Each new row is followed by what is left after taking away its nearest point in the smallest flat space through zero that holds the last named rows.

Z_584:
|  2.16 |  2.09 | -1.02 | -2.83 | -1.96 | -2.31 | -0.97 |  1.47 |
| -0.92 | -2.14 |  0.40 |  3.20 | -0.09 | -1.30 |  0.52 |  3.00 |
|  0.02 | -2.23 |  0.69 | -0.48 | -1.61 |  2.97 |  3.59 |  3.22 |
| -0.49 | -2.82 |  1.20 | -0.34 |  2.00 |  1.04 |  3.88 | -0.43 |
New rows:
|  0.49 | -4.37 | -0.53 | -2.94 |  5.81 | -3.84 | -1.50 |  6.09 |  | -0.56 | -1.99 | -0.90 | -3.01 |  4.42 |  1.74 | -3.88 |  3.30 |
| -0.36 |  2.82 | -0.01 |  0.81 |  5.80 |  0.77 |  0.63 |  2.67 |  |  0.08 |  3.56 | -0.31 |  0.05 |  4.64 |  1.39 |  0.30 |  3.25 |
|  2.70 |  0.19 |  3.09 | -0.97 | -1.57 | -0.73 | -5.52 |  2.78 |  |  1.88 | -1.74 |  4.12 | -1.08 |  0.82 |  0.70 | -2.92 |  0.76 |
| -0.32 |  1.17 | -0.19 | -2.59 |  1.74 |  0.22 |  1.63 | -1.41 |  | -0.98 |  0.94 | -0.36 | -0.20 |  0.64 |  0.01 |  0.38 |  0.59 |
| -2.48 | -2.29 | -2.43 | -0.05 | -1.01 |  0.54 |  2.14 | -0.28 |  | -2.02 | -0.97 | -2.93 | -0.48 | -1.23 | -0.63 |  0.61 | -0.83 |

Z_793 (4 x 8):
| -0.70 | -5.97 |  1.57 |  4.43 | -3.32 |  0.36 | -4.47 | -3.11 |
|  1.00 |  1.37 | -1.32 |  3.38 | -2.40 |  2.23 | -1.81 | -2.56 |
| -3.65 | -1.69 |  1.62 | -0.32 | -4.62 | -3.41 | -0.77 | -1.31 |
|  0.63 | -0.17 |  3.76 |  1.44 |  0.71 |  0.96 |  3.39 |  0.67 |
New rows:
|  0.16 | -6.07 |  0.71 |  1.41 | -0.23 | -0.95 | -3.71 |  1.36 |  |  0.53 |  0.07 | -0.12 |  0.58 | -0.75 | -0.29 | -0.31 |  1.74 |
|  0.46 | -0.33 | -1.14 |  1.42 |  2.55 |  6.09 |  0.69 |  0.61 |  | -2.57 | -0.68 | -0.69 | -0.53 | -0.20 |  2.77 |  0.59 |  0.47 |
| -0.83 |  0.10 |  0.05 | -0.56 |  2.05 |  0.16 | -0.57 | -1.77 |  | -1.08 |  0.41 |  0.51 | -0.27 |  1.42 |  0.08 | -0.15 | -1.98 |
| -0.73 |  0.33 |  0.25 |  0.50 | -1.31 | -6.09 | -0.43 | -2.28 |  |  1.70 |  0.66 |  0.03 |  1.49 |  1.47 | -3.64 |  0.11 | -1.67 |
|  0.96 | -2.29 | -0.01 |  0.41 |  0.03 | -1.90 |  1.01 |  0.80 |  |  1.29 | -0.57 | -1.02 |  0.73 | -0.50 | -1.31 |  0.97 |  0.32 |
| -0.17 | -0.11 |  0.63 |  0.45 | -0.01 | -0.76 | -5.75 | -1.55 |  |  0.11 |  1.77 |  2.32 | -0.22 |  1.03 | -0.61 | -2.40 | -0.29 |

Z_640:
|  1.07 | -3.70 |  1.46 | -4.39 | -2.50 | -1.00 |  2.96 |  0.16 |
|  5.76 |  5.00 |  1.49 | -1.89 |  0.28 | -0.09 |  3.02 | -0.39 |
| -2.35 |  0.96 | -3.18 |  2.71 | -0.57 | -0.65 |  4.72 | -1.14 |
|  6.50 |  1.11 |  1.17 | -3.05 | -0.41 | -0.78 |  1.44 | -4.56 |
New rows:
|  2.52 |  1.88 | -1.86 | -0.35 | -0.22 |  0.12 |  0.99 |  2.27 |  |  1.31 | -0.46 | -2.30 | -0.13 | -0.39 | -0.01 | -0.50 |  1.13 |
|  2.93 |  0.32 | -1.23 |  3.52 |  0.50 | -0.19 |  0.45 | -1.51 |  |  1.81 | -1.39 | -0.02 |  1.96 | -0.23 | -0.10 |  0.25 |  1.03 |
| -3.60 | -0.61 | -0.70 |  3.89 |  1.42 |  0.38 |  2.65 | -1.42 |  | -0.39 | -0.57 |  2.07 |  0.78 |  1.39 |  0.60 |  0.97 | -0.61 |
|  0.17 | -2.32 | -4.60 |  1.23 |  1.28 | -2.76 | -0.36 |  1.95 |  |  2.27 | -1.24 | -3.39 | -0.03 |  1.43 | -2.64 | -0.54 |  2.23 |

Z_600 (4 x 8):
| -1.02 |  2.80 |  1.73 | -3.77 |  0.26 |  1.54 |  3.35 | -0.95 |
| -0.02 |  4.59 | -0.85 | -4.04 | -5.98 | -3.10 | -0.80 | -2.88 |
| -4.01 | -2.70 | -1.77 |  0.33 |  5.59 |  0.25 |  0.09 | -4.63 |
|  0.34 |  2.01 |  2.16 | -3.86 |  0.01 |  2.38 |  4.13 |  3.24 |
New rows:
| -0.75 |  2.85 |  5.21 | -1.09 |  2.52 | -0.84 |  1.44 | -2.60 |  | -0.20 |  0.21 |  2.47 | -0.53 |  1.43 | -2.83 | -0.74 |  0.63 |
|  3.20 | -1.91 | -0.05 | -0.13 |  1.37 |  0.99 |  3.41 |  3.05 |  |  2.30 | -0.79 | -0.93 | -0.06 |  0.17 | -0.73 |  1.82 | -0.98 |
| -0.88 | -1.93 |  2.83 |  1.95 | -4.37 | -1.60 |  4.31 | -2.58 |  | -1.48 | -3.70 |  1.56 |  1.50 | -3.25 | -1.79 |  4.32 | -0.98 |

Z_376, 4 rows:
|  0.06 | -0.99 |  3.51 | -3.94 | -3.99 |  4.51 | -4.40 |  1.02 |
|  2.06 |  0.82 |  0.84 |  2.44 |  1.44 |  0.73 | -5.08 |  1.28 |
|  3.04 |  1.82 |  3.07 | -1.20 |  2.27 | -1.54 |  1.69 | -0.25 |
| -0.78 |  4.53 |  1.77 | -3.39 | -2.88 | -1.89 | -3.83 | -0.04 |
New rows:
|  1.18 |  4.97 |  0.06 |  2.00 | -0.14 |  0.50 |  0.70 |  4.07 |  |  0.20 |  2.99 | -0.33 |  1.28 | -1.23 |  2.08 |  2.07 |  3.93 |
| -0.22 | -0.81 | -1.74 |  3.58 |  1.66 | -1.66 | -0.44 |  1.61 |  | -0.27 | -0.53 |  0.47 |  0.13 | -0.25 | -0.80 |  0.10 |  1.38 |
|  2.28 |  1.07 |  3.27 |  4.23 |  0.64 | -2.26 | -0.38 | -1.77 |  | -0.15 | -0.44 |  2.29 |  2.60 | -2.13 | -0.77 |  0.27 | -2.04 |
| -0.93 |  0.47 |  0.20 | -1.33 | -2.16 | -0.24 |  1.51 |  1.31 |  |  0.16 |  0.28 |  0.12 |  0.42 | -0.69 | -0.13 |  0.55 |  1.72 |

Z_799 (4 x 8):
|  0.13 |  1.73 |  2.70 | -0.24 | -0.22 |  0.84 | -4.77 |  6.67 |
|  2.38 |  1.79 | -1.67 | -0.13 | -0.90 | -3.11 | -1.37 |  1.83 |
| -1.06 | -2.05 |  3.37 |  2.06 | -1.78 | -1.78 |  1.19 |  1.88 |
| -4.77 |  0.59 |  2.43 |  4.79 | -2.19 | -2.05 | -0.06 |  0.36 |
New rows:
|  0.34 | -2.48 |  2.45 |  1.53 |  0.48 | -0.28 | -3.93 | -1.32 |  |  1.21 | -2.06 |  0.99 |  1.05 |  0.66 | -0.80 | -3.63 | -2.32 |
|  0.80 | -2.29 | -3.55 | -1.01 |  0.71 |  3.64 |  2.08 | -2.95 |  |  0.10 | -1.11 | -1.75 |  1.07 | -1.06 |  1.15 |  0.04 |  0.88 |
|  0.50 | -0.11 |  0.81 | -3.27 |  1.80 | -0.41 |  0.27 | -0.13 |  | -0.98 |  0.57 |  0.99 | -1.64 |  1.07 | -1.41 |  0.10 | -0.30 |
|  3.44 |  3.36 | -3.02 | -2.80 |  3.21 | -0.05 | -2.48 | -1.48 |  |  0.48 |  0.51 |  1.33 |  0.14 |  1.50 | -0.80 | -0.39 | -0.80 |
| -3.74 |  0.35 | -1.56 |  1.78 |  3.89 | -4.06 |  0.75 | -1.03 |  | -1.73 | -0.91 | -0.38 | -0.42 |  4.67 | -2.47 |  0.28 |  1.07 |
